The same things were measured in two ways. Each way mixes the same 11 hidden numbers, adds some noise and spreads widely along 7 directions of its own, which tell nothing about the thing.
(in the rows, 128 means zero)
Some things both ways: the first way, then the second way.
[142 157 143 164 147 112 120 107 113 152 109 136 105 110 132 141 123 139
 104 141 141 113  95 117  96 114 166 160 137]
[ 94 136  99 117 114 129  91 140 163 130 147 159 218 109 151 118 148 170
  30 154 140]

[139 131 118 143 159 106 104 155 138 140 137 102 118 120 139 119 134 120
 125 118 144  78 141 137 107 125 130 137  93]
[120 150 145 117 179 106 117 186 114 128 155 137 135 137  78  87 132 137
  47  42 128]

[139 139 142 126 167 126  83 138  96 150 125  50 119 140 123 108 133 108
  76 146 153 111  83 143 118 139 138 147 118]
[154  63 177 163 118 139  88 102 136 156 115 120 104  92 122 152  83 134
 205 183  67]

[135 130 105 130 142 124  98 181  97 132 117 123 175 137 116 122 145  89
 145 105 157 114 110  85 153  63  92 137 115]
[147  26 165 116 153 143 128 134 123 177 109 119  76 160 117 135 162 113
 126  97 174]

[109 159 116 153 110 164 150 169 123 142 120 147 162 115 106 160 132 116
 134 123 137 136 106  86 152  57 134 127 118]
[145 114 137 112 154  46 118 165  86 178 133 165 111 163 152 136 182 113
 174 139 154]

[143 111 112  68 112  70 128  96 123  99 117 137 148 154 149  85 112 151
 131 113  90 139 145 155 148 158  73  97 159]
[158 101 130  92 115 127 107 128  91 147 123 114 145  97 189 140 146 155
  41  96 104]

[118 133 136 191  99 183 116 151 116 104 112 146 112 125 130 171 127 112
 135 115 144 154 161 124 114  95 117 106 153]
[ 91 127  86 100 115 148 160 112  99  99 146 160 146 129 122 121 100 185
 148 157  91]

[185 102 111  72 128  65 117  92 109 137  94 162 181 169 134  81 112 142
 130 144 151 173 100 118 153 125  61 183 169]
[135 123 128 102 164 183 109 128 134 108  98  99 159 153 171 155 128 135
 141 118 148]

[ 97  97 178  62 138 159 155 112 143 154 160 109 145 134 137 115 122  97
 115 156 115 154 123 153 153 168 123 121 137]
[127  18 145 135 153 160 145 125 142 192 136 149  77 145  70  99 136 124
 163 145 112]

[114 115 152 126 121 174 145 114 146 124 127 123 126 150 118 136 119 113
 108 144 135 157 117 123 157 126 146 123 152]
[135  97 149 140  79 150 115  90  93 158 115 129 117  76 186 165 128 147
  89 154  33]

[159 122 156 150 144 125  84 131  66 124 109 122  85 107 154 142 136  83
 141 132 166 132 102 121  90 131 115 148 181]
[114  90 111 130  89 121 125 117  97 130 111 146 128 120 195 111 141 149
 146 215  96]

[ 78 119 145 114 117 135 151 126 148 151 135 112 133 129 140 127 131 166
 145 140 130 123 118 143 141 121 152 108 113]
[117  86 110 104 167 185 105 129 186 121 122 138 141 168 107  84 101 140
 193 169 145]

[ 93 133 149 132 132 168 144 146 137 161 146 119 161 135 126 148 129 108
 128 144 155 124  97  93 152  70 154 125 112]
[148  61 146 113 170 171  95 158 104 106  90 116 131 181 157 107 146 126
 211 170 176]

[122 109 163  35 104 128 175  93 155 187 122 132 153 147 163 117  77 107
 114 183 112 175  80 151 193 113 108 143 220]
[105 136 104 100 144 142 128 113  86 117 143 138 127 135 124  96 118 168
 166 141  84]

[145 133 112 135 121 136  90 156  83 113 104 127 161 148 123 122 126  84
 146 123 194 146 107 109 114  75 111 158 114]
[112 125 114 135 129 186 114 114 109  87  84 121 144 125 182 172 128 127
 162 189 113]

[ 86 153 147 137 144 177 166 151 145 177 135  92 139 108 142 156 138 139
 102 144 139  99  96 108 147  76 155 108 137]
[ 80 155 101 104 137 108 150  92 114 124 180 146 162  72 127 144 106 169
 108  75  47]

[186 144 125 148 175  94 124 128 129 202 158 151 116 112 138 148 146 181
 124 152 129 101  77  70 141 104 123 172 168]
[135 107 119  80 190 169 156 154  56 105  93 130  92 221 120 131 152 126
 187  85 203]

[150 127 116  69 138  62 127 141 126 150 144 128 150 124 157 109 105 112
 151 115 140 101  87 122 131 114 109 134 123]
[ 83  65 124 168 116 115 125  85 165 159 131 138 140  72 133 106 115 142
 140 188  87]

[ 81 145 113 100  97 170 158 155 142 130 119 117 135 127 127 128 113 129
 136 114 104 131 143 167 166  97 138  95 132]
[112 137  96  74 145 140 119 163  91  87 128 177 112 174  94 107 165 155
  99 144 172]

[136 143 121 143 100 110 151 105 157 179 115 202 139 132 131 151  94 200
 136 121  94 144 115 109 171  60 134 142 174]
[ 99 113 107 105 119 178 150 103 156 143 114 142 149 102 124 164 135 175
  49 135  96]

[125 151 136 137 115 143 139 144 116 167 113  85  95  93 179 174  99 135
 103 115 116 107 105 151 132  85 108 106 205]
[153 119 157 123 208 167  83 144 108 105  65  86 124 128 146 124 127 107
 159  87 145]

[116 136 118 133 108 130 163 125 167 103 162 149  85 122 158 146 120 188
 151 100  82 102 153 136 142 139 139  40 161]
[135 106 173 157 131 113  81 104 101 148 112 119 100 117 156 112 104 118
 201 140  82]

[135 107 145  96 119 133 149 135 150 119 119 154 115 136 125 115 111 128
 139 109 131 159 122 151 141 153 110 116 166]
[130 181 133 110 192 173 103 185  99  73  76 136 156 202 161 122 143 106
 147 110 176]

[ 98 136 150 146 175 148 145 135 142 135 149  69 126 111 104 124 161 137
  96 134 163  88 103 118  87 162 187 137  39]
[132 169 134 122 185 105 103 163 114 120 104 151 146 132 145 132 131 107
 156 108 121]

[114 150 102 164 150 157 134 114 117  88 137  93 111 117  94 120 186 150
 116 160 135 103 158 118  91 177 186 137  51]
[107  92 129 135 104 103 103  86 135 174 145 149  81 143 113 136 135 138
 193 193 120]

[124 128 138  97 125 164 152 128  81  75  86 108 130 105 131 114 144  67
 109 118 138 158 145 152  97 176  86 120 159]
[115 108  99 111 107  77 141  99  73 184 108 176  69 115 154 165 184 110
  94 128 134]

[151 152 131 173 160 132 121  95  89 163 122  84  92 100 144 163 153 167
  89 161 131 103  81  94 116 118 156 153 174]
[156  79 158 106 112  44  58 148 141 169 168 135 184 106 210  95 165 152
  99 154 123]

[115 150 112 126 120 158 152 163 149 188 104 102 130 119 140 149 119 119
 126 169 148 117  85 118 174  53 145 158 170]
[ 88 138  93  93 116 120 110 122 126 101 175 142 166 148 136  86 133 182
 102 151 140]

[176 141  99 150 116  88 122  67 122 114 130 202 137 139 142 124 124 199
 128 128  79 141 187 118 122 132  86 131 160]
[128  33 132 107  87  90 124 133 132 160 159 146 133 120 121 116 147 192
  95 186 145]

[104 135 111 168 114 179 148 147 148 133 130  88 114 125 102 168 140 146
 118 137 136 129 110 111 151 108 174 128 111]
[171  81 186 136 137  74  51 166 154 171 133 136 142 151 179  86 153 115
 158 178 139]

[130 139 153 101 128 109 123 108 117 162 129 151 108 123 152 117 108 148
 125 136  89 130 116 152 145 128 120 112 185]
[130  77 144 122 151 155  94 160 136 116 121 126 146 174 116 100 130 156
 189 189 163]

Other things, the second way, with their names:
k_162: [137 181 117  67 192 123 131 192  47  83 100 138 138 188 180 106 175 130
 125  78 151]
k_613: [161  96 147  95 122  51 113 130  65 139 100 147  66 117 173 105 131 143
 203 162  92]
k_681: [116 116 139 122 102  75 122 131  92 126 151 167 167  92 182 125 136 175
 146 179  58]
k_895: [133  77 169 165 159 127  91 150 152 143  91 133 100 131 109 129 128 110
 209 199 125]
k_726: [137  72 144 131 168 208 108 130 141 126  99  68 144 174 182 148 142 117
 194 162 150]
k_132: [100 146  87  77  78 109 159 115  99 110 162 168 184  99 169 152 128 221
  81 170  62]
k_897: [129 137 139 121 170 169 119 129  83 112  92  88 102 152 124 150 115 148
 210 143 104]
k_607: [129  86 137 112 153 192 115  92  77 149  69 127  52 133 117 158 159 112
 144 108 123]
k_950: [106 126 141  99 191 137 128 148  99  93 137 106 145 171 109 125 137 158
 174  74 168]
k_945: [119  89  94 109  64 136 150 104  58 155 119 157 114 120 179 156 158 166
  91 182 102]
k_942: [123 164 120  98 123  71 105 146  34 116 131 174  93 152 152  97 152 138
 150 130 111]
k_507: [ 93 168 111  95 167  87 131 119 116 130 166 159 167 102 131 102 111 155
 130  56  75]
k_320: [109  88 151 163 123 143  75 103 153 126 126  81 157  89 186 139 133 127
 126 165 105]
k_845: [156  92 130  95 136 136 127 128  60 165 108 124  48 131 138 134 165 129
 138 141  77]
k_158: [ 87  84  98 150 141 223 133  87 197 153  97 115 133 117  95 137 100 136
 112 165 118]
k_393: [150  77 151 114 162 182  86 156  99  83  97  86 144 146 165 116 138 139
 156 146 150]
k_251: [103 171  87  98 148 180 127  88  62  85  75 111 141 138 195 148 131 145
 149 120 125]
k_915: [148  76 142 142 173 178  96 124 115 150  55 124  65 190 142 104 143  64
 196 144 190]
k_767: [ 81 140 103  90 153 136 124  98 103  82 127 160  91 132  73 106 105 170
 201 136 112]
k_447: [141 128 135 100 132 116 101 133 103 138 110 116 127  90 159 111 142 166
  71 128  80]
k_798: [151 129 159 124 170  63 126 183  83 160  96 143  79 162 130 115 163 113
 163 135 138]
k_529: [146 155 129 127 127 109 158 128  50 126  75 150  80  90 159 151  99 128
 151 133  35]
k_294: [148 111 192 162 105  69  85 143 114 157 170 122 144  79 169 149 117 140
 145 157  28]
k_373: [118  37 137 116  77  76  98 104 176 185 175 155 132  80 127  72 127 182
  68 173  94]
k_223: [148 135 167 119 176 117 103 151 129 187 128 145  95 165 100 153 151 102
 144  76 122]
k_492: [115 100 108  71 178 164 134 145 115 125 129 151 162 160 121 122 167 153
  94  75 175]
k_402: [142  42 134 109 136 185  93 117 177 166 107 141 152 129 103 126 131 153
  71 136 176]
k_384: [ 85  99  96 130 117 169 145  89 149 126 139 118 160 102 133 148 118 161
  75 134 119]
k_953: [ 96  72  89  75 130 185 128 104 117 104 111 145 105 142 100  70 134 192
 138 184 135]
k_818: [132 120 128 100 154 115  87 179 183 113 142 162 196 133 136  76 120 159
 108 164 129]
k_85: [ 91  75 107 123 128 129 119 106 150 157 164 170 122 117  72  89 123 151
 114 138 125]
k_471: [149  69 154 124 144 214  87 107 136 140  96  88 165 136 178 141 130 140
 122 129 134]
k_491: [127 119 112  84  89 163 150 140  60  60 106  95 144 122 199 134 134 216
 103 207  77]
k_348: [132  37 172 144 130 182  82 141 211 156 147  87 154 146 101  87 113 164
  89 162 147]
k_222: [116  93 141 158 142 168 107  98 137 120 114  95 129 120 151 120  98 140
 224 205  78]
k_176: [136  92 126 101  93  26 117 116 104 176 151 169 122  95 177  94 137 173
 162 187  72]
k_55: [127 164 118  94 189 202 149 135  50  66  78 122 120 146 149 151 112 136
 202 103  75]
k_579: [122 135 132 100 166  97 103 163 135 140 169 147 144 152 101  85 134 159
 163 136 110]
k_626: [136 135 152 119 172 144  82 132 143 151 123 100 139 133 147 114 137 122
 108  85 113]
k_236: [143  67  99  99 169 194 138 120 112 147  86 146  76 178  84 117 113 112
 171 119 176]
k_56: [124  66 122 115 112 132 134 124 118 109 115 127 136 105 149 111 118 172
 116 177 120]
k_50: [150 100 127 120 109 118 113 120  60 132  92 114  76 137 199 131 153 125
 178 202 100]
k_114: [ 89  97  97 120 127 190 149 102 112 119 110 167  94 146  82 114 112 148
 156 165 115]
k_586: [115  92 166 138 201 122 131 170 212 174 145 146 119 155  46  96 115 116
 144  92 131]
k_941: [122 143 114 100 132 168 100 147 127  93 115 147 182 166 153 122 125 169
 136 177 145]
k_622: [101 120  90  84 144 168 155 143 100  97 154 154 194 160 114 115 114 184
  86  83 164]
k_882: [137 130 145 109 176  76 126 152 100 156  90 152  59 175 126 127 162 101
 209 134 147]
k_753: [121  68 167 167 136 156  85  62 158 188  95 108 104  88 123 151 113 111
 126 104 117]
k_885: [114  49 141 109 139 110 136 113 140 172 164 185 107 116  57 119 115 160
 169 120 105]
k_838: [159  80 131  98 129 137 114 110  93 192 101 148  39 152 106 122 142 111
 106  95 140]
k_898: [143 156 157 127 183  74 119 160 117 133 128 129 120 120 126 107  97 125
 185 102  73]
k_756: [159  89 169 141 170 145  76 174 135 171 102 130 108 168 131 122 169  92
 146 154 145]
k_287: [157 137 145 139 164 127 116 162 125 204  92 156  65 146 124 130 163  67
  89 112  93]
k_493: [135 125 134 102 142 137 157 154  18  50  80 100 116 112 198 145 141 162
 152 149  84]
k_475: [ 95 126 101  84 153 165 150 144  84  68 155 160 156 148  79  77 105 200
 132 119 115]
k_153: [150  26 166 129 136  86  96 136 146 184 125 146  81 119 131  92 160 121
 176 190 115]
k_266: [132 108 123 107 123 127 161 116  41 162  69 155  35 140 124 154 157 133
 127 128 114]
k_511: [ 83 136  68  86  98 161 151 122  64  68 121 166 159 152 131 144 133 194
  89 154 173]
k_894: [131 160 135 115 184 115 118 157  88 130  81 138  51 156 109  99 139 110
 200 146  95]
k_519: [114 148  99  94 119 194 171 107  52 101  70 115 134 140 212 207 163 154
  96 132 109]
k_911: [104  89 124 116 130 118 132 172 147  68 138 150 214 112 136  65  98 210
 131 205 118]
k_376: [177 114 170 131 178 146  94 166  87 154  92 130  93 146 140 130 143  87
 156 107 101]
k_460: [120 109 143 124 151 175  83 123 189 112 113 129 201 133 136 132  99 153
 125 130 158]
k_959: [176 122 157 111 188 183  90 183 106  87  87  92 172 167 164 135 106 127
 157 102 159]
k_11: [149 131 164 144 134 123  94  97 125 207 120 118  92 111 165 185 143  96
 148 116  54]
k_252: [194 112 166 117 149 141 118 148  54 189 102 134  66 129 141 181 149  96
 123  85  65]
k_237: [127 135 136 139 125 149 131 108  90 155  95 131  82  85 153 139 138 115
  57 110  43]
k_233: [126 123 127 109  86 107 141 137  24  77  93 148 105  94 169 161 141 193
 155 221  64]
k_101: [149  94 114 123  93 113 118 119 101 223 158 154 103 126 140 126 144 128
  65 129  87]
k_195: [113  63 142 126 103 118 117 126 153 151 151 146 127 132 125  88 120 175
 163 212  94]

Some of these things the first way, each followed by its name:
[105 135 140 147 159 138 120 146 117  94 116  69  90 112  93 112 158 137
  92  94 124 100 118 150 106 188 159  98  87]  k_460
[165 141 111 198 101 153 102  92  77  92  99 148  92 127 126 168 141 160
 127 139 133 166 146 113 103 127 123 143 180]  k_11
[169 115 140 111 138 101 105  71 124 141 150 139 141 168 123 105 116 163
  99 163 124 160 112 125 134 157 119 156 140]  k_252
[114 124 140 147 169 118  84 163 110 113 133  57 122 134 103 102 158 108
 102 113 155  90 115 137  98 163 140 116  53]  k_959
[150 158 147 195 146 170 122 124 102  99 107 146  82 102 130 149 149 115
  95 122 133 130 163 132  73 150 125 126 163]  k_511
[120 109  98  79 120  89 114 137 119  69 118  95 137 151 118  76 136 114
 142 106 116 120 149 162 137 179 103  94  92]  k_838
[ 99 121 159 152 126 171 142 136 146 160 120  99  94 109 126 159 126 126
 122 148 154 139 109 148 116 130 170 152 126]  k_287
[128 124 119  85 186  57 124 127 146 153 176  73 112 114 138  83 152 177
 123 121 102  53 113 143 117 194 147 115  69]  k_56
[147 106 103  96 113  83 146 127 179 164 127 153 207 175 130 111  95 155
 137 132 163 142 111 100 165  68  95 168 103]  k_898
[141 141 129 120 170 116 123 145 112 154 124  80 105 100 139 117 154 121
 106 144 140  94 108 141 103 154 128 154 125]  k_384
[147 152 137 148 153 149 145 124 120 173 128 142 119 101 147 153 142 148
 104 147 112 113 119 101 138  97 115 139 190]  k_950
[ 89 134 113 141 127 174 141 135 109  63 129  86 121 111 139 125 164 107
 136 119 140 101 188 144  84 154 140  86  83]  k_320
[155 121 140 164 117 144 102 122 113 156 141 152 140 144 139 168 112 130
 137 135 166 152  97  83 134  62 123 153 159]  k_55
[121 119  99 116 112 102 126 122 126 106 154 162 155 141 128 114 148 162
 184 126 116 128 156 111 138 126 118 107  91]  k_726
[130 131 117 167 126 130 114  82 119 115 144 133 124 133 122 141 148 166
 130 156 126 129 155 115 103 140 161 147  87]  k_579
[179 123  87 103 130  72  88 130  77  58 104 104 134 140 121  96 127  88
 125  89 144 126 126 126 104 163  83 125 119]  k_753
[ 90 141 154 112 188 127 107 160  78 136 151  40  98  85 106 115 174  94
 112 114 112  69  72 127 118 179 175  98  77]  k_492
[103 125 143 101 165 113 119 170 112 154 149  76  86  93 127 122 154 119
 146 115 118  76  72 130 140 152 158 102 121]  k_162
[ 95 133 147 134  99 167 145 117 120  93 107 148  86 115 114 132 132 151
 124 105  60 161 166 172 145 172 124  64 177]  k_132
[126 137 102 106 135  59 115 136 122 152 145 117 149 133 121 118 130 157
 152 125 120  88  67  89 162  95 150 123  93]  k_176
[156 139 129 180 128 157 157  80 154 127 146 167 109 130 149 166 134 176
 122 160 145 133 143  88 109 116 156 141 161]  k_942
[ 91 129  87 113  82 125 141 154 156  96 166 125 123 134 130 138 120 157
 179 104  89 113 163 148 149 127 145  63  79]  k_222
[139 105 122  88 142  74 135 100 125  90 151 132 148 139 134  93 139 145
 145 107 124 117 126 114 117 178 112 100 101]  k_507
[143 145 130 141 156 123 143  70 129 144 176 132 114 116 143 143 141 184
 113 152 109  98 117  94 116 140 175 130 123]  k_607
[143 128 111 116 101 129 117 130 112 110 115 138 160 148 146 131 104  96
 139 122 152 148 137 126 126  89  95 134 141]  k_85
[ 83  92 189 102 138 200 183 123 172 172  97 128 170 133 121 122 125 103
  89 151 159 175 136 151 145 124 112 165 148]  k_586
[100 125 136 124 107 150 134 151 155 169  92 122 134 139 136 134 103 109
 120 147 119 139 130 155 179  73 120 140 169]  k_348
[144 121 147  71 140  73 131 103 138 221 123 136 146 131 171 114  90 143
 140 172 147 122  58 128 156  79 131 190 176]  k_894
[125 150 128 157 137 140 118 136 113 144 120 125 107 121 107 139 143 156
 121 127 116 124 105 117 145 112 151 130 139]  k_223
[134 144  96 124 119  75 153 121 147 113 160 147 103 111 139 137 132 187
 162 110  95  89 120 109 129 143 152  88 113]  k_251
[120 125 129 122 156 120 137 135 166 170 168  78  95 116 135 141 129 150
 130 144 136  81  91 125 134 139 185 140 101]  k_237
[110 130 190 123 164 184 156  84 122 147 144 106 124 122 129 128 144 141
  62 147 111 141 121 132 125 171 138 113 156]  k_885
[128 120 112 128 117 119 133 119 123 120 120 127 150 140 146 131 129 150
 136 116 135 127 130 111 143 100 101 111 146]  k_613
[104 119  91  78 101 112 110 170 112 102 120  98 160 146 130 102 125  82
 173 123 147 126 122 136 157 104 113 111  91]  k_50
[194 101 104 157 129  93  69  80 102  80 159 138 145 173 114 122 132 144
 135 133 172 152 148  97  84 160 120 171  73]  k_376
